The rows come from 6 hidden closed curves, with some noise, and rows from the same curve form a group. Each curve winds through 8 dimensions. The rows are also pushed far along 5 directions, which tell nothing about the answers.
Known rows, each followed by its group:
[ -6  -2  15   4  -3   2  10 -10   5 -15  12 -10 -14   5   3   3   7   2
   5   1  -8] => q_132
[-10   0  20   7  -4   7   4 -14   2   4   7  -6   4   1   1  -7   5 -12
  19   7  13] => q_312
[  0  -7  -9   6   9   0   1  10   1  13  -1  12  19  -1  -8 -10  -4   2
  -9   5  -4] => q_132
[ 12  -9 -19  10   2  -2  -7   5   6   8 -13  12  19   0 -13 -19  -9  -2
  -4   3   7] => q_202
[-16 -12  10  10  -3  13   1 -17  -6  -2  28 -16 -21  19  18   8  14   2
   2  16   0] => q_233
[  5 -21 -21  20   7  11 -14   3  10  17  -2  12  14   7  -7 -10   1  -3
  -3  37  -2] => q_676
[ -3  11  13  -2  -5  10  -5 -11  -3  -1  -5  -6 -32  15  14  31  -3  10
  -1   0   4] => q_202
[ 3 -4  0  0 -1 -2 14  2 -3 -5 13 -1 -2 -1 -3 -7  5  6  5  3  1] => q_233
[  6  14   4  -1  -9   3  -1   4  -1   1  -6  14  -6   4  -4  11 -12  15
  -6  -9  -2] => q_132
[ 3 -4 -4  0  4 -1  7 12 -4 18  6 13 20  4 -4 -9  5  3 -3  0  3] => q_233
[-12  -8   4   7   5  13  -1  -9   0   1   9   1  -4   2   1  -4   5  -4
  -3  21  -7] => q_676
[  5   4   2  -5  -6  -6   6   3  -4   0   9 -13   2 -11   8  -6  12 -10
  19  -6   7] => q_312
[  4 -13 -13   9  -1   3   2  -3   7 -12  -3   2  21 -19 -15 -41  -4  -9
  -7   9 -12] => q_420
[ -1  15  14  -7  -8   6   1  -1  -5   4   0   1 -13   8  11  23  -3  13
   0  -8   2] => q_202
[  8  19  10 -11  -6  -5   8   9  -7   4   2  -4  -9  -1   9  10   2   1
  16 -21  14] => q_233
[  9   0 -19  -3   4 -11  -5   4   6 -15   1   0 -11 -22  -6   8  -1   0
   3   4 -14] => q_676
[ -5 -16  -1  10   1   4   1  -7   5  11   5   1   7  14   5  -7  13  -3
  -4  16  -2] => q_233
[-14 -10   8   5   1  20  -2 -18  -3  -8  14  -8 -13   7   8   2  12  -2
  -4  26  -9] => q_676
[ -8   1  13 -11 -11  -6  15 -13  -8 -21   0  -5   6  -3  -5 -23   0   0
  -9  -8   3] => q_233
[  9   0 -11  -4   6 -15   4   6   5 -10  -4  -8  -3 -20  -6   3   2  -6
   9 -12  -8] => q_202
[ -7   2   3   2  -2   1  -9  -3  -1   2  -5   3 -14  14   5   7  -9   5
  -9   4   6] => q_676
[  1 -12 -18  20   0  -2 -11  -2  10  -3   2   2  -9   0  -3  -2 -13   8
  -8  15 -12] => q_676
[ -7 -21 -10  17   0   0  -8 -10   6  -5  10   3   7   8  -5 -15  -2   2
  -7  25  -4] => q_676
[  6  -3   0  -4   8  -5  17   9   3   4  24 -14  -3 -19   9  -8  25 -17
  27  -3  -5] => q_132
[  5   7  15 -19 -11 -18  17 -13   0 -31  -9 -17  -2 -11  -5 -21   4 -11
  14 -24  15] => q_233
[  0  -7  -3 -16   1 -10  10   3 -11 -13  11 -10  19 -17  -9 -28   9 -18
   5  -7   5] => q_420
[  7 -13 -13   7  -4   2  -5  -4   8 -15  -7  -7   0  -2  -6 -18  -1  -3
  -4  16  -6] => q_420
[ 24  -1 -27  -4  10 -10  -3  18   7   2 -13   3   8 -21 -10   0   0  -5
   4 -14  -9] => q_420
[ -1 -11 -10  23   4  10 -13   2   7  16  13  13   3  10   0   9  -2   9
  -1  25  -8] => q_312
[  2  -2  -3   1  14  -8   2  10   9  13   7   0   4 -10   2   2   9 -13
  14  -2  -3] => q_132
[ -6 -10  -3  14  -3  29  -3 -13  -4   4   7 -10 -14   9  15   6   8   9
  -9  23 -13] => q_420
[-6 -6  3  5  7  8  2  2 -1  9 13  2  8  4  3 -7  3 -2 -2  0 -3] => q_676
[ -1 -22  -3  12  11  -3   9  -9  13  -7  12 -12   9  -5  -6 -24  13 -15
  14   9  -2] => q_233
[  9  -1 -21  13  -2   2 -13   4   5  -1  -5   6 -12  -3  -2  21 -13  18
 -10   5 -18] => q_420
[-10  -9   7  16  -4   9  -5  -8   3   5  13   7  16  10  -4 -20  -2  -3
   1  18   4] => q_312
[ -3   0   5   1   3  -3   1  -7  10 -18  -3  -6 -17  -6  -2   5  -2  -1
   0   1 -12] => q_132
[ -4  18  13 -15   3 -15   2   6  -8  13   1  -3 -13   1  10  33   1  -2
  13 -29  14] => q_132
[  6  -4 -17  11   4  14  -5   4   1   5 -14  11   1   0  -8  14 -14  22
 -21  10 -19] => q_420
[ 11   8 -10   0   5   5  -7  18  -1  18  -5   3  -6   8  10  27   1  10
   0  -5  -1] => q_676
[ 15   3 -27   3  -1   5 -16  16   0   6  -5   5  -9  -6   5  17  -4  10
  -6  13 -12] => q_676
[  2  -1  -4   0   1  -5  -2  -5   6 -10   1  -3 -14  -9   0   7   4  -2
   7   9  -5] => q_676
[ 7  0 -5  4 -1  0 -1  3  2 11  6  3  0 -6  1  5  4 -2 13  3  1] => q_420
[ -9   1  20  -1  -4   9   8 -10  -5   6   9 -18  -9  14  19   5  15  -6
  13  -1  11] => q_676
[  3 -11  -3   2   8  -7  13  -1   5  -8   5 -14   8 -11  -5 -18   9 -11
  11  -4  -1] => q_233
[ -7  -3   6   1 -15   5   1 -21  -6 -22   3 -21 -19 -10   2  -3  -3  -3
   4   3  -3] => q_420
[  7   2  -7 -10   1   6  -2   5  -5  -1   1  -2  -3  -6   4  -3   7  -6
   0   2  -1] => q_420
[ 18   0 -18  -3   8  -7  -2  11   6   5 -14   5  10 -13  -9  -4  -1  -7
   3 -15  -2] => q_420
[  7  -5  -7  -3  10  -8   7   4   3   2   4  -8  -1  -8   1 -11  13 -16
  16  -5   9] => q_202
[-10   0   9   5   2   7   3  -4  -6  19  21   1  -6   7  12   1   7  -5
   9   1  10] => q_202
[ -2   4  -4  -7   3  -3  -7   5 -10  10  28 -18 -28 -10  23  31  15 -12
  20  -9  -2] => q_132
[  8 -17 -21  23   5  10 -12   4   9  21  -3  12  13  11  -4 -10  -4   2
  -3  21   2] => q_202
[  9  20  10  -9  -4  -7  -2   6   4   8 -17  11  -1   6  -1  13 -12   4
   3 -27  13] => q_676
[  1  -2   3   0  -4 -10  -1   0  -1  17  -4  11  34  -1 -10 -20  -3 -12
   5 -17  16] => q_233
[  9  19   2  -8  -1  -6   1   3   6 -14 -19  -4 -24  -8   1  20 -13   9
  -2 -22  -7] => q_676
[ -8   0  10  -3   1  -2   0 -12   1  -5   1 -15 -22   6  13  18   8  -4
   3  -8  -2] => q_233
[  3  -8  -6   3   2  -4   2   4   4  -3  25 -21  -5 -15  11  -3  17 -15
  20   2 -12] => q_132
[  8  -9 -18  -2  -4 -13  -2  -3  -3 -17  -3   2   9 -15 -18 -13 -13   3
  -7  -8  -2] => q_132
[  0   8   2   4 -10   3 -12  -1  -5   4   3  -5 -23   9  10  21  -6   3
   4  -5   5] => q_312
[-13  -1  11   9  -6   4  -9  -9  -6   5  13   3  -7  13   2   9  -7   2
   1   1   6] => q_312
[ 20   7 -18 -13   4 -13  -9  17   2   3  -9  12  10 -14 -10   4  -4  -7
   5 -15   3] => q_202
[ -6  -1   2  12  -6  16 -10 -12   1  -6 -21   1 -18  26   4  15 -15  22
 -22  13  -2] => q_202
[ 17  -8 -30   3   7 -15  -6  19   3   5   6   7  19 -15  -9  -8   1  -4
   2 -10  -9] => q_420
[ 16   0 -16  -6  -2 -11  -4  13  -3   8 -10  11  33 -12 -16 -19  -7  -9
   2 -19   9] => q_420
[ -1   2   1  -9  11 -15   3   8   0   8   0  -7   2  -5   5   9   7 -11
  11 -15   6] => q_132
[ -1  -6   5  -4   5  -4   2   5  -2  31   7  10  22  14   6  -2  18 -12
   7  -5  14] => q_233
[ 18 -13 -32   8  16  -7  -4  19  11   5   3   0  -7 -13  -4  13   6   1
   5  10 -17] => q_312
[-29  -5  37   8 -16  12   2 -36  -6 -24  -1 -10   4  15 -12 -32 -15  -9
  -5   3  16] => q_312
[  7   2  -2 -17  12 -11  10  13  -2  -3  14 -10   4 -11   6  -5  18 -15
  14 -17   2] => q_233
[-11 -11   9   9  -4   4   9 -18  -2 -24  10  -5   2   1 -13 -25  -8   3
  -4   7   1] => q_233
[ 4  2 -4  2 -7 -4 -2 -1 -3  6 -3 -4 -1 -1  4  3 -3  2  5 -5  7] => q_132
[ -3   9  14 -10   5   2   7   7  -6  11   0   2   6   8   4   1   3  -4
   1 -17  10] => q_676
[ -1 -16  -2  11   5  -4   0  -5  12  -2  -8   8  25   5 -18 -22  -6  -1
  -6   7   0] => q_132
[  4   3  -6  -6   6   0  -5   5  -3   1  21  -8 -14 -16   7  14  11 -13
  20   3  -3] => q_312
[ 16  21 -10  -7  -8  -4  -6  16  -2  -6 -21  -1 -14  -7   3  25 -14  18
  -3 -14  -6] => q_312
[ -7  -7   1   8  -5   9  -8 -16   2 -17   8  -3 -11  -3  -3  -6  -4  -1
  -2  20  -8] => q_312
[  2  -6  -8  15   1   5 -10  -2   9   6   8  -4 -20  11  11  18   1   7
   2  12  -7] => q_676
[ -8 -10   4  10  -5   0  -1 -12   0   0   3   9   5  17  -7  -1  -6  12
 -10   6   3] => q_233
[ -1  25  23  -1 -17   2  -3  -1  -3  13 -24  22   8  19  -6  12 -23  17
  -8 -23  17] => q_132
[  2  -2  -1  -7  15  -8   9   5   7 -11   6  -7  -8  -8   1   1  10  -6
   4  -6  -8] => q_233
[  1   4   5  -8   2 -10  -6   6  -5  16   3   1  10   6   5   4  13 -18
  16 -14  19] => q_202
[  2   1   4  -2   3 -14   2   4   2   6  -6   6  10   4  -9   2  -3  -4
   7 -15  13] => q_420
[-7 -4  8 15 -3  7 -6 -5  6  4  2 -4 -3 13  6  8 -3  5 -1  7 -6] => q_132
[  2   4  -3   4   8  10  -1   7   4  -1  -5  -1  -8  -7   0  11  -2   5
  -1  12 -13] => q_312
[ 26  13 -28 -14   2 -10  -5  18   7 -23 -20   0 -20 -18  -1  11  -8  13
 -11  -7 -17] => q_202
[-15  -3  15  -2   0  -1  11 -13  -3 -10  10  -3   2  -2  -2 -20   3  -6
  -2  -1   3] => q_202
[ -5   7  16   3 -16   1   2 -12   0  -9 -16   3   9   9  -6 -12 -11   7
  -5  -2  11] => q_312
[ 3  2 -2  9  0  2 -2 -1  1 14 -4  8 -5 12  2  5 -8  8 -1 -2 12] => q_202
[  3  -7  -8  -4  -6 -10  -5  -4   0 -14  -3   6   9   2 -12 -21  -5  -3
  -9  -1   5] => q_312
[ -3   3   8   0  -7  16   2 -12  -7   1 -13   3   5  11   0   1  -5  11
 -14  -2   2] => q_420
[  7  -6  -9  -3   6 -20   2  17   2   9   7   7  30 -14 -15 -27   3 -21
  13 -10  10] => q_420
[  2  -6  -2  -2  -1 -11  -3   0  -3   0  10  -1  12  -4  -8  -9   0 -12
  12 -10  12] => q_312
[ -5  -6  -3   9  -3   0  -8  -8  -1  -3   3   1   1  -2  -8   0 -12   1
  -5   0  -4] => q_132
[ 13  14 -11  -3   3   4   1  19   0   7 -11   2 -16  -1  10  27  -5  19
  -7  -6 -11] => q_202
[-11 -27  -5  17   4  11   1 -17   5  -9   9   1  16   2 -15 -31  -2  -3
 -12  27  -9] => q_202
[  8  18   0 -13  -9  -9 -11   2  -1 -14 -26   7  -3  -4  -9   8 -16   2
  -7 -19   5] => q_202
[ -3   6   7  -2 -15  -4  -6 -10  -4 -15  -1 -10 -16   3   1   1  -9  -2
   4 -11   8] => q_312

New rows. What belongs after each?
[ 10 -12 -12   4   9  -7   2  -2   8   1   9  -5   3 -10  -2  -6  15 -14
  15  -2  -2] => q_420
[-4 -9 -2 21  3  6 -8 -2 10 14  1  8 -1 12 -1  1 -9  5 -3 10 -1] => q_676
[ -5  -6   4  19  -1  13 -10   0   4  17  16   1  -1   7   6   8   1  -3
   7  10  -8] => q_132
[  7   7  -2  -6   1   2  10  11  -7   2  13  -5 -19   1  12  15  10   9
   6   0  -2] => q_233
[ -1 -12  -5   6   8  10   7   0  -4  16  10   2  17  -5  -4  -8   8  -4
   3   6  -3] => q_420
[ -8  16  22  -4 -16   4  -2  -9  -5 -15 -10   1   1   9  -3  -8 -16   5
  -5 -11  11] => q_312
[ 10   9  -7 -13   5 -12   2  14  -1   8 -11  15  14 -10 -10   0  -1  -3
   0 -11   4] => q_312
[  9   0 -13  -1  -2  -5 -12   2   5  -9  -9   3   0  -9  -7  -2  -5  -5
  -1   0  -4] => q_202
[ -3  -9   4   5  -5   4   5 -11   4  -5  -2   2  -2  17   2  -7   6   8
  -9  15   0] => q_233
[ -8  -7  21  13  -8  10   7 -17   7  -3 -12   5  17  16 -13 -23  -8   1
  -5   5   8] => q_132
[ 12   0 -22  -4   7  -1  -6   4   4 -21  -5 -14 -30  -6  10  20   6   7
 -10  -7 -23] => q_420
[-12  14  20  -7  -6   4  11 -13  -4 -19  -1 -11 -31   4  11  17  -4  14
  -8  -7  -6] => q_202
[ 14   6 -11  -8   0 -12   0   6   2  -8 -25   6   8  -8 -14 -13 -13  -1
  -4 -17  10] => q_202
[ -1   1   6   2  -3  -3  -3  -4  12 -24 -10  10   9  -3 -19 -13 -16   6
 -15  -4 -15] => q_132
[  6  -3 -10   9 -10   5  -3  -5   0  -9   3  -3 -17   3   2  11  -6  17
  -6   7  -9] => q_132
[  9   8  -6  -1   3   2   2  10  -4  15   1  -6 -25  10  19  31   4  13
   7  -7   6] => q_202
[  0   0   1  -4   4 -14   0   3   4  -8   3   4   5  -3  -6   2  -2   0
  -1 -11  -3] => q_132
[  4  -1  -2   0   4   1   3   0   7 -14 -11   5  -8   9  -5   2  -5  13
 -13   5  -6] => q_233
[ 23   3 -26  -5   1 -18  -9  19   8  -2 -16  20  13  -9 -16  -6 -11   3
  -7  -9  -2] => q_312
[  4   5   0 -10 -13 -20   0  -8   1 -39 -19 -11  -6  -8 -13 -13 -14   0
  -6 -18   2] => q_420
[  1 -10  -8   5   3  -4  -3   0   2   3  25 -12  -8   0  16   0  23 -12
  17  10  -1] => q_202
[ -8  14  22  -4 -14   7  -1 -14  -6   0 -11  -1  -2   6   2   5  -5   0
   6  -2  16] => q_312
[-10  -6  13  -4   3  -6   6  -5   1  -5  25 -10   6  -2   7 -15  18 -18
  13   0   1] => q_132
[  7  -2 -13  -3   9 -21  -1   9   3   4  -1   9  13 -15 -14   1  -7  -4
   5 -16   1] => q_132
[  8  16   1 -15   0   0   0   7  -5   3 -17  14  -4   7  -2  12 -14  13
 -12 -16  10] => q_202
[  7  21   8 -24  -7  -7   5  -4  -8 -20 -21  -7 -14   2   5  17  -2   9
  -9 -34   5] => q_420
[  2   0  -2   2   6  -8  -6   5   2  16  13   5   1   4   5   9  10 -11
  15  -4   9] => q_202
[ -2  -6  -3   7  -8 -10   2 -16   9 -35  -8 -12 -11 -14 -11 -20 -16   2
  -7  -3 -10] => q_676
[ -1 -13   4   5   2  -3  -1  -2   1   8  14   1  22   6  -7 -22   7 -17
  15   3  17] => q_312
[ -2  -1  10   9 -14  -4  -1 -16   8 -11 -12   0  10   0 -12 -17 -13  -2
   2  -5   6] => q_132
[-24 -20  19  16   0  15   6 -30   3 -16   4  -5   2  17 -10 -26  -4  -2
 -11  19   2] => q_233
[  3  19  13 -16  -8  -4   8   0  -1 -22 -20  -6  -1 -15  -8 -14 -10  -6
   3 -18   5] => q_312
[  2  12  -1  -8  -2 -14  -3   8  -4   5   1  -3 -12  -5   7  14  -5  -2
   8 -17   9] => q_676
[-11  -2  16  14 -13   5   0 -12   0   4 -17  11  20  22 -12 -20 -17   8
 -14   1  13] => q_312
[-17 -17   6  12   9   0   1  -9   0  16  35 -11  -6   5  15   4  20 -14
  17  13   1] => q_132
[ 14  -6 -15  -1   2  -6  -2   8   1   0  21   2  -2 -10  -2   4   9  -3
  11  -2  -7] => q_132
[-11  -2  19   4 -16  11   3 -18  -4 -11  10  -7   3   6   2 -23   1  -6
   1   5   4] => q_132
[  2  -5  -1   1  -2  -1   1  -5   2   1   8  -1  16 -16  -6 -18   6 -16
  18   9   7] => q_312
[  2 -15 -11  23   7   6  -3  -1  11   9   2   2   3  -2  -7  -6  -4   1
   3  13  -9] => q_233
[  2  14  19  -4 -12  -6   0  -8   2  -1 -26  14  10   6 -18  -1 -22   3
   0 -24  18] => q_132
[  4   1   3   2  -9  -6   1  -8   5 -12   3 -16 -13 -11   4   1   2  -8
  17  -7  -1] => q_132
[  3  11   4 -10  -7   0  -6  -1   1 -14 -18   9   3  -4  -8  -6 -11   1
 -11  -6  -2] => q_202
[ -2 -11  -6   9   8  11  -4   0  -2  14  12  -6 -11  14  13   8  12  -3
   4  14   4] => q_202
[  0  -5  -2   1   1 -13  -2  -8   4 -10  -7  11  11  -3 -19 -12 -13   0
  -5  -9   7] => q_202
[ 11  18  -1 -13  -3  -3  -5  17  -7  -4  -1  -2  -3  -9   1   6  -8  -4
   8 -21   6] => q_312
[  3   1   0   8  -2   6   5   2   1   3  17 -10 -17   2  13   7   9   3
  14   7  -1] => q_233
[ -3   4   7  -8   5  -5   1  -2   3 -11  -8   9   3   1  -8  -3  -2  -1
  -8  -5  -1] => q_202
[ -5  10  13 -13  -1   1   2   8 -15  22  11  -2   3  11  16  11  10  -5
   8 -15  17] => q_132
[ 11   3  -4  -6   5 -12   4  14   3  20   0  14  20  -2  -3  -7   6  -8
  12 -10  14] => q_132
[ -2  -2   7   2  -9  -6   2  -7  -4   8   0   1  12   2  -4  -8  -2  -6
   6 -12  13] => q_233
[ -1   1   0   8  -9  11  -8  -7   4 -23 -12  -5 -13   0  -7 -12 -18   5
 -12   8  -8] => q_312
[-5  3 13  5 -8  6  2 -4 -3  5 -1 -4  9  6  1 -7 -1 -2  7  1 10] => q_312
[-11  12  32  -5 -14  -2   1 -20   3 -16 -11   7  -1  15  -8  -3 -12   2
  -4 -14  12] => q_132
[  7  23   8 -23  -2 -22   9   5  -4 -18 -20 -11 -15 -16  -2  20  -6   0
   9 -39   5] => q_202
[ 17   7 -11  -1  -4  -4  -5   5   7  -8 -14   4 -12 -10 -10  13 -13   7
   2 -10  -7] => q_132
[ 6 -5 -3  9  3  6 -1  2  9  7 -7  4  9  9 -1 -4  1  4 -1  9 -1] => q_676
[  9   2  -5  -4   6 -15  -2  15   3  19  13   5  18 -10   2  -2  16 -19
  24 -10   8] => q_202
[  7   4   8 -11  -3  -5  14   0   1 -11   0 -13   1 -11  -1 -11   9 -11
  15 -14   4] => q_132
[  5   3   4   6  -2   0   4   2   8  -1 -16  17   7  12 -13   3 -13  18
 -11  -4  -2] => q_132
[ 11   5 -14   0   1   6 -12   9   3   2   1   7  -8  -5   2  12  -5   5
  -5   1 -11] => q_676
[-10   7  26  -7 -14   2   8 -18  -5  -9 -18   2   9   3 -14 -15 -14  -2
   0  -4  19] => q_420
[ -8   0   7   5  -9   6   2 -10   3 -18 -18  -5  -1   5  -3 -23 -15   7
 -19   6  -2] => q_676
[  4  -5  -3  -3   2   1   1   3  -6  16   4   0  21 -10  -5 -20   7 -23
  14 -10  13] => q_420
[-12  -4  16   6   1  -5   0  -9   3   6   0  12  14  19  -8  -1  -6   4
  -4  -3   9] => q_132
[ -3 -12  -8  20  -2  16  -8 -12   4   3  -1   3 -16  10   0   4  -7  11
  -9  25  -6] => q_132
[ -3   6  11   4  -4   5  -6  -1   1  -4   9  -9 -23  15  12  10   0  -1
   8  -2   6] => q_312
[  9  -8 -26  12  15   0  -5  18  10   8   4  -1  -8 -13   4  11   2   5
  -2  13 -24] => q_132
[  2 -22 -13  17  -1  10  -3 -11   6  -3  -7   3  27  -6 -19 -39  -6  -9
  -7  15  -3] => q_420
[ -2   7   5  -3   4  -5  -2  10  -2   4  -1  14   7  12  -6   5  -9   5
  -7 -12   5] => q_312
[  1  -8 -12  -8   7  -7   4   2  -3 -14  13  -5   7 -28  -9 -19   7 -16
   4   5  -9] => q_676
[ -8   9  10  -7   1  -1  -3  -6  -3  -6   1   2 -16   4   3  13  -2   0
  -3  -7   2] => q_202
[ -4  -3   2  -6   5  -7  -1   2  -6   7  -4  14  23   6 -13   1  -3   0
  -4  -2  12] => q_676
[ -4   2   3  -4  -6   1   2  -8   0 -19 -15 -14 -16   1   3  -8  -5   1
  -7   5   1] => q_676
[  5  -3 -12   8   1  -4  -7  13   5   5  -6  11  14  -3 -10 -15  -9  -2
  -6   3  -4] => q_420
[  5  -7  -2   3   5  -9   5  -1  12   1  -6   7  17  -5 -12 -19   2  -9
   7   4   6] => q_676
[  4   2  -2 -12   1  -8   3  -2   3 -14 -13  -9  -1 -12  -4  -8   1 -10
  -1 -15  -3] => q_233
[  7   2  -3   4   4   0   2   3   5  -7   2  -6  -8 -10  -2  -2  -4  -3
  11  -6  -2] => q_233
[  2  -2   1   9  -3   4  -1   5   1  15   1   5  20   4  -2 -10   0  -2
   6   5   8] => q_312
[ -5  -9   7   1  -3   2   7 -15   5 -15   5  -8   3   2   2 -30  10 -11
   3  12   5] => q_202
[ -4 -12 -11  10   3   3 -14  -5   3   1   3  -8 -10   4   6  10  -1  -1
  -3  13  -6] => q_132
[-14   3  21  -1 -14  21   1 -28  -6 -19  -7 -14 -25  15  12   2   1   5
 -10  11   1] => q_420
[  7 -21 -26  25  11  -2 -12  11  15  10   6   8   4   3  -9   3  -2   5
  -2  22 -15] => q_420
[-8  3 18  1 -2 14  1 -4  0 12  1  0  1 17 12  3 11 -3  2 11  6] => q_202
[-1  5 -4 -1 -2 -6 -6 -3  1 -9 -3  4 -9 -9 -6 10 -9  5 -4 -1 -6] => q_676
[ 3 -8 -6 -4  8  0  4  6 -6 12 13  0  8  3  2  6 12 -2  6  3  3] => q_420
[ 0 -9 -9  5  0 -6 -6 -4  3  2 -1 -6  7 -5 -1 -9 -2 -9  4  2  4] => q_132
[-14 -10  13   8   2  -2   1 -11   5  -3  15   0   9  10  -1 -10   5  -6
   1   6  -1] => q_132
